The rows of a group lie close to one hidden flat surface of 11 dimensions, which passes through zero. Surfaces can cross.
Known rows, each followed by its group:
117,176,-345,-441,-329,-212,-392,369,-88,76,-365,481,20,308,-110,30,277,256
(3)
-159,-58,-406,362,247,-166,-239,-6,308,-280,-155,-319,414,25,-346,-395,-14,-136
(2)
74,-134,-629,-118,11,169,445,38,-178,274,-380,-192,322,-178,206,-602,186,-199
(5)
-151,99,-3,141,-154,-14,-239,392,-99,-137,217,-88,73,176,-48,149,-442,409
(3)
139,83,-20,906,-124,330,111,-185,-19,-721,238,-14,181,359,-97,-562,-144,108
(5)
-206,214,253,-164,117,527,-110,-28,39,152,274,-12,78,-135,219,245,-205,116
(3)
384,-511,58,-113,143,30,92,-169,-544,-119,425,-57,3,215,127,505,75,-334
(0)
209,149,-56,-349,389,370,315,313,527,-294,346,-386,52,5,231,-80,312,-245
(0)
117,12,192,66,34,102,206,100,499,-306,36,82,-135,67,98,-56,38,235
(2)
-90,230,577,-87,-166,131,158,-59,-206,-43,-106,341,-331,-198,6,-208,-175,289
(0)
-382,163,182,42,-55,-61,500,-6,-306,-70,350,-340,96,197,158,-36,-17,-185
(1)
-162,-12,-115,167,-277,109,149,33,71,-370,-35,219,283,553,92,279,400,-212
(4)
92,-76,-18,60,85,-180,155,-85,362,25,46,-157,-259,-9,80,295,479,-275
(4)
-157,18,313,189,-157,-93,115,-343,88,193,552,96,-297,-359,324,124,96,-7
(3)
38,-89,154,15,-23,125,85,189,-185,-253,-220,48,115,93,-116,43,-311,-68
(0)
-57,260,386,-16,137,49,283,-123,-403,-13,458,-380,-124,207,50,89,-137,-194
(5)
-237,191,386,59,347,865,294,-30,17,-312,197,-266,-4,-183,192,-133,368,29
(5)
-196,-63,118,247,34,218,242,-243,-405,323,108,-296,70,135,100,281,-164,-29
(1)
84,-189,-164,172,76,315,185,-262,-246,58,217,-78,184,-102,221,-346,-103,-9
(3)
-4,76,-294,61,115,-14,-102,-100,-29,-37,261,-114,139,113,-15,-420,124,195
(4)
23,150,275,189,-17,746,-10,-306,-7,-40,118,227,-178,-421,241,-11,407,-154
(1)
69,-302,-233,-19,-158,-35,-63,96,-327,162,74,66,57,130,130,170,13,276
(3)
326,-679,0,-175,376,-278,-265,-2,-91,5,-214,-168,-144,-595,-275,47,-260,-169
(3)
535,-374,212,-237,346,246,55,-623,-109,90,18,287,-238,-60,50,11,386,-98
(5)
449,83,133,-271,112,52,-282,-391,-365,484,-233,217,-373,-337,-142,-67,-24,-120
(2)
-106,-98,145,28,-105,-109,170,16,-142,-282,-67,231,-42,7,-23,-271,155,165
(2)
-229,-427,-56,-331,22,-236,221,144,-134,10,321,-65,202,-278,248,-82,-153,73
(3)
187,-32,-456,355,-363,-3,165,-90,54,339,-160,65,-5,-28,220,-116,-7,-58
(2)
255,483,231,-1,-11,538,145,-51,-61,89,119,-21,-276,24,209,-110,-4,65
(0)
-199,174,237,40,35,-93,-244,236,-402,-512,-4,-121,146,150,-412,24,-204,-208
(1)
84,-40,93,135,-164,210,-66,135,-73,-154,80,107,-187,122,112,435,334,5
(4)
-5,370,-209,-10,-363,-91,88,-66,264,89,-365,378,269,572,8,-15,-142,-139
(1)
-378,419,24,222,195,-401,224,248,104,-390,227,-623,32,285,-251,-432,160,7
(5)
73,-47,101,-224,-125,42,117,-24,-36,-130,-13,303,63,259,125,233,201,-132
(4)
-262,299,144,381,47,494,166,88,176,-288,-252,-230,14,217,-86,89,488,-93
(5)
143,-57,346,-45,56,-110,128,-243,-160,71,-262,103,-468,-479,-82,-138,284,-227
(2)
-45,-171,44,-186,63,214,36,-90,183,-75,16,169,318,448,112,514,16,-64
(2)
-408,-228,39,179,227,562,-105,-487,-688,333,200,-248,204,-180,78,378,379,-159
(3)
195,91,-79,247,-54,527,-227,422,161,58,386,-307,-96,-360,280,409,-308,-85
(0)
-130,-135,-75,85,-132,-523,227,-145,8,128,103,-36,-65,21,48,59,315,-181
(0)
161,-489,180,223,155,20,170,-102,201,-33,58,-37,-135,-281,90,64,-302,181
(5)
7,-435,184,2,91,-122,-164,-279,-235,-22,284,176,-108,176,-13,399,205,282
(0)
290,19,261,-198,47,-503,154,-36,-121,-36,327,-75,-439,184,-31,225,164,-159
(1)
-86,-84,-84,-331,-22,9,-346,106,362,-83,-237,363,174,55,-59,375,379,-49
(4)
196,-267,-165,-147,-23,-84,-129,144,-114,48,-55,127,-113,-95,27,34,171,226
(3)
50,-246,-158,-4,22,-286,239,6,90,-47,-191,-139,99,73,-31,166,123,-460
(0)
214,-417,-47,-55,117,-145,149,-232,116,-442,267,258,116,194,37,-297,258,56
(2)
64,403,312,150,-279,125,-57,232,270,-421,441,283,-336,148,183,10,226,293
(1)
225,-88,-24,186,103,4,136,-294,65,11,102,-56,-89,159,33,74,220,-174
(2)
-324,254,-383,341,-354,-452,146,263,405,150,-39,-232,28,-116,76,-123,19,-114
(0)
4,45,-22,254,-151,-268,248,-256,9,128,226,-64,13,412,79,7,-125,28
(4)
-119,-214,-318,-169,12,19,530,-289,85,613,-182,-100,317,36,342,-6,-155,-128
(1)
223,22,-12,-33,-94,33,326,388,132,-284,-58,-79,48,273,103,130,-219,-126
(0)
-277,430,91,253,-56,549,-118,141,79,-20,-40,-128,213,-238,52,-141,-353,-87
(5)
262,165,151,218,-34,215,-236,-173,-589,-279,144,114,-171,261,-206,-31,255,-103
(1)
222,5,47,-72,39,285,152,-25,-83,-89,65,37,32,24,140,-134,-124,-60
(5)
71,96,45,23,-258,-226,19,27,-236,208,-536,222,-231,-150,-154,-228,-193,55
(2)
-249,-203,435,-421,514,100,-253,-93,119,-431,351,-10,149,56,-155,394,185,-33
(2)
113,255,123,191,-101,-294,81,69,-247,238,17,-330,-401,-91,-103,28,-206,-90
(2)
304,-26,133,-66,7,153,-159,-169,-126,152,134,139,-288,-131,81,143,106,40
(3)
277,-86,179,-243,-254,-61,238,219,117,36,212,286,-255,-245,389,91,-202,75
(0)
284,-102,215,-233,333,-276,235,117,200,-105,545,-325,-597,-135,147,-80,514,284
(1)
-163,66,437,-103,85,239,282,-108,-387,-71,-463,-2,103,-19,-186,93,-335,-472
(4)
-8,-389,-423,329,-279,-146,224,143,357,-77,-342,4,210,-90,145,192,177,-342
(0)
-182,-34,-75,316,-291,368,-268,189,114,-191,-291,261,84,61,19,477,467,12
(4)
24,21,112,-87,-24,-425,56,102,-221,-272,185,-77,-58,250,-164,10,-46,-207
(1)
-186,49,-31,-2,-223,-3,262,-152,-41,96,261,169,-51,45,319,-27,473,83
(3)
-423,474,-99,443,-122,390,-111,319,50,-72,427,-409,89,139,146,-58,98,408
(2)
-226,315,383,243,-120,147,206,-190,153,233,72,47,-144,137,109,51,-457,361
(4)
89,-75,-144,-76,-43,-41,-132,63,164,-221,-195,240,24,167,-89,-39,418,86
(5)
-345,162,50,-168,-55,278,-265,215,-82,-245,181,157,170,-58,53,-21,332,220
(5)
-109,38,463,-251,121,-208,177,-232,163,150,-193,59,-195,144,-100,509,127,-260
(4)
-58,83,98,39,49,-119,-61,180,214,-120,-106,-69,-20,270,-160,249,-174,124
(1)
-19,198,74,-199,-141,-184,-123,397,103,2,295,-22,41,-153,82,-51,-820,157
(5)
-146,255,-412,-260,-281,-15,91,203,310,123,-479,261,466,378,68,-166,-170,7
(3)
-410,-56,41,500,-56,120,232,-234,-94,2,1,-229,98,1,16,127,249,-223
(1)
115,-41,-381,-176,71,484,-176,68,328,-111,-387,256,340,-260,49,-276,267,-171
(4)
-113,16,125,-30,382,86,-489,-277,-518,42,-80,-200,-65,129,-471,277,416,-79
(4)

New rows. What belongs after each?
-129,43,107,-229,-92,-384,107,314,-343,69,115,-210,-52,-44,-33,147,-312,-169
(2)
-31,-319,60,-150,182,-127,197,-204,-476,-19,450,-223,259,-169,55,-218,-466,-281
(3)
56,6,17,171,86,374,-375,100,-102,-95,133,-15,-194,-396,-9,-224,183,371
(1)
-153,-422,32,138,109,-234,-213,-211,-51,-252,211,161,6,-28,-137,-7,399,251
(5)
-30,-277,96,-121,56,-208,72,23,8,-145,-47,20,160,-6,-57,234,-265,-281
(1)
-262,398,306,-19,197,511,176,155,44,-156,130,-310,-29,5,83,5,132,-61
(5)
154,74,202,-318,131,-265,-222,-124,-26,-223,359,183,-146,205,-136,-56,179,112
(5)
47,-168,-450,204,-175,-217,-476,-112,29,255,442,74,137,46,111,208,-158,257
(2)
85,-18,-359,224,-219,159,309,430,313,-261,-417,-100,315,-10,79,-133,-101,-386
(0)
-240,211,-143,608,-14,589,-119,-188,765,291,-316,-6,-223,-287,185,-9,667,420
(1)
157,247,-103,-127,-8,38,49,-127,-126,429,-45,-78,-186,115,85,-151,109,128
(1)
180,135,-13,5,143,427,-218,-166,169,-68,79,158,73,175,5,-157,113,307
(2)
254,-71,-263,125,-145,42,-49,136,-2,-60,92,4,61,69,99,18,-43,-40
(4)
25,72,-295,125,-40,74,-20,-196,491,236,-226,82,291,10,59,-256,-439,20
(4)
-277,-414,-87,168,-41,-212,-518,190,-127,91,128,-15,-157,-610,-57,227,127,355
(3)
242,-95,-18,-217,372,17,223,22,248,-332,279,-279,221,250,6,-66,-42,-283
(2)
-277,154,133,-329,257,215,-2,79,-307,-121,127,-249,418,100,-113,-17,-351,-235
(3)
122,147,-259,298,4,641,0,158,214,-320,-50,-66,324,178,71,-130,-23,-77
(4)
240,17,-376,240,-44,372,-75,-320,-232,202,63,-6,101,20,136,-139,284,-134
(0)
122,70,31,241,-132,197,175,201,-162,-162,290,-118,-30,90,157,-146,-358,180
(4)
-187,35,-149,220,193,32,-354,-133,336,188,-453,-136,219,-68,-334,98,-158,-141
(4)
187,73,-122,-405,380,-231,13,-207,272,22,414,-100,-39,155,43,-311,296,117
(4)
-232,446,234,-262,-177,336,540,-48,477,73,-4,206,159,130,426,33,-84,-225
(1)
127,-92,184,-498,107,127,53,158,83,303,6,41,-157,-264,220,267,-221,38
(5)
98,-320,204,242,-164,-163,127,295,-10,-303,345,-82,-108,561,76,755,-164,225
(0)
365,-289,-133,-168,27,314,-428,21,-151,177,420,135,-18,-294,257,274,-244,174
(0)
-184,-122,-396,131,157,107,23,270,96,-279,-168,-221,490,394,-143,-336,-74,420
(1)
-566,277,483,-109,204,81,-13,-27,-331,-270,-225,-95,471,518,-426,83,-591,20
(4)
133,92,-345,108,2,229,-91,-20,146,103,-480,32,239,48,-105,-150,-78,-139
(0)
-253,-60,470,-137,15,-319,8,260,169,-17,88,-160,-306,-333,-37,489,-106,-64
(2)
-9,-92,376,-30,-29,-163,-39,3,-368,-156,228,135,-133,341,-106,181,-252,372
(0)
-125,242,252,-321,137,-293,12,80,35,-194,-113,-47,-57,109,-236,61,144,-347
(3)
164,-566,-233,-154,406,86,120,7,430,-51,-188,-106,207,-7,15,24,-7,164
(1)
-167,-84,-289,309,-155,-398,26,83,199,-39,-44,-128,195,121,-76,39,13,-112
(4)
-441,176,-93,467,-163,-179,105,173,37,-75,275,-420,-20,-168,58,11,212,-171
(0)
380,-271,-110,96,64,389,117,112,-147,-292,243,-109,96,402,165,313,25,-66
(0)
-21,187,-63,155,-112,-54,-20,47,-357,-99,10,2,-18,110,-111,-453,-53,227
(2)
1,2,95,-168,-4,-341,139,-48,-84,-33,305,0,-119,312,12,-41,41,203
(0)
-68,-295,15,-212,165,-426,-74,27,-46,-118,130,-36,101,285,-154,221,-63,98
(0)
103,-129,-47,204,-208,-356,15,51,-18,-115,299,90,-236,-146,83,-196,78,198
(3)
457,194,169,-223,-258,-246,-111,-92,123,173,354,445,-324,-157,216,-45,-378,63
(3)
-425,11,259,169,146,62,-307,-183,-1,-119,31,-33,19,-101,-218,279,279,-42
(5)
-98,-143,-35,85,266,161,-38,236,17,-293,230,-438,182,-9,-62,261,81,-284
(0)
-116,303,77,140,37,123,-147,76,-2,43,-74,-135,-119,12,-140,-14,96,100
(1)
-245,62,-30,177,-177,-156,-184,118,35,46,89,-2,99,-70,-14,111,-257,132
(3)
-221,135,-125,-47,-101,75,-302,156,-303,-10,-135,70,61,205,-134,157,430,153
(3)
-130,166,309,96,-126,-57,115,11,-636,-130,367,-126,-167,20,13,-109,-151,-15
(0)
-28,-403,-290,127,132,-139,-8,-84,98,48,2,-152,3,-326,32,-205,357,76
(1)
-94,-59,-56,47,106,56,-292,-26,-60,-67,103,14,124,177,-114,1,-29,366
(0)
-212,2,217,40,178,197,76,244,-5,-470,287,-229,66,131,-4,24,129,133
(0)
-49,-19,-77,222,183,59,-6,83,638,-254,-299,-82,194,78,-192,-83,-35,-33
(2)
-332,71,109,1,-102,-249,247,-302,-116,131,249,106,-181,-55,157,-292,466,289
(4)
391,-76,-387,-153,-103,-210,8,167,7,39,-60,143,62,-116,40,-573,-367,114
(2)
-338,208,98,47,180,42,-87,-240,76,-4,-29,-47,2,-45,-142,-258,403,187
(0)
-231,154,-106,231,-293,56,-144,30,-170,95,-216,101,83,248,-61,375,319,-103
(5)
300,-3,254,-319,427,-106,-113,267,361,-276,199,-168,-500,-124,-129,-10,334,231
(1)
-42,18,142,-193,-38,-134,-141,97,-303,-242,76,216,22,163,-144,-264,-178,332
(2)
134,222,241,175,-120,85,-236,165,154,-264,69,178,-250,296,-124,251,11,241
(1)
-38,171,190,-360,36,213,186,281,126,35,-223,-23,45,49,67,184,-253,-59
(2)
-86,23,137,-437,135,327,-168,-343,-410,188,-212,371,80,-300,-46,-405,173,160
(4)
-365,108,-183,-10,-83,-269,-314,21,536,179,95,207,172,0,23,-152,-135,564
(4)
-46,-98,-34,-123,15,56,149,-204,-604,-72,232,-2,105,206,75,-74,450,-81
(5)
-96,32,-110,190,0,118,136,-96,64,-204,-35,-17,128,143,-24,-191,350,-70
(1)
-308,299,110,-19,-17,-290,-329,-1,-214,128,-227,27,41,38,-382,-196,-469,251
(0)
234,119,104,-16,97,63,-68,-18,-513,138,166,-203,-246,261,-74,66,-48,188
(1)
-293,-264,-224,-149,263,-451,247,80,117,-335,215,-368,287,-64,-55,-151,444,-374
(0)
-47,-74,461,-323,83,143,52,-187,-282,-227,-24,320,41,494,-78,297,116,105
(2)
288,-103,-515,165,-16,183,-167,1,-563,-175,248,-102,222,101,-10,-408,218,1
(4)
428,-154,-45,49,-68,-340,-143,-171,-284,-164,-14,190,-97,528,-227,187,54,-158
(1)
296,225,-16,65,1,421,-436,1,-205,355,-339,55,-67,396,-205,267,-451,424
(1)
-272,232,-128,208,56,32,-327,-129,385,-113,-9,99,-35,-86,-155,-277,655,250
(5)
-79,551,112,-324,83,375,-213,-122,-85,-72,104,138,-37,153,-25,-64,625,-109
(5)
143,-75,93,-124,293,-121,141,-20,54,-437,205,-95,37,93,-124,-418,107,58
(5)
-38,272,440,3,136,245,67,-229,-233,45,-441,22,-243,32,-243,33,219,-96
(2)
-117,284,110,358,3,571,432,88,362,-235,80,-204,-4,276,267,-3,380,90
(2)
-306,189,-117,191,-218,-148,-19,-67,-250,168,-10,-75,71,-211,-2,-178,69,-151
(1)
13,-52,218,-309,6,-97,450,161,-277,-389,67,32,93,319,30,-181,-20,-78
(2)
127,-353,172,178,-85,35,156,-377,127,44,-36,235,-55,30,128,508,41,-339
(1)
4,-158,-120,-39,-349,-52,224,190,-6,-61,-149,262,35,-550,248,-323,-78,-152
(0)
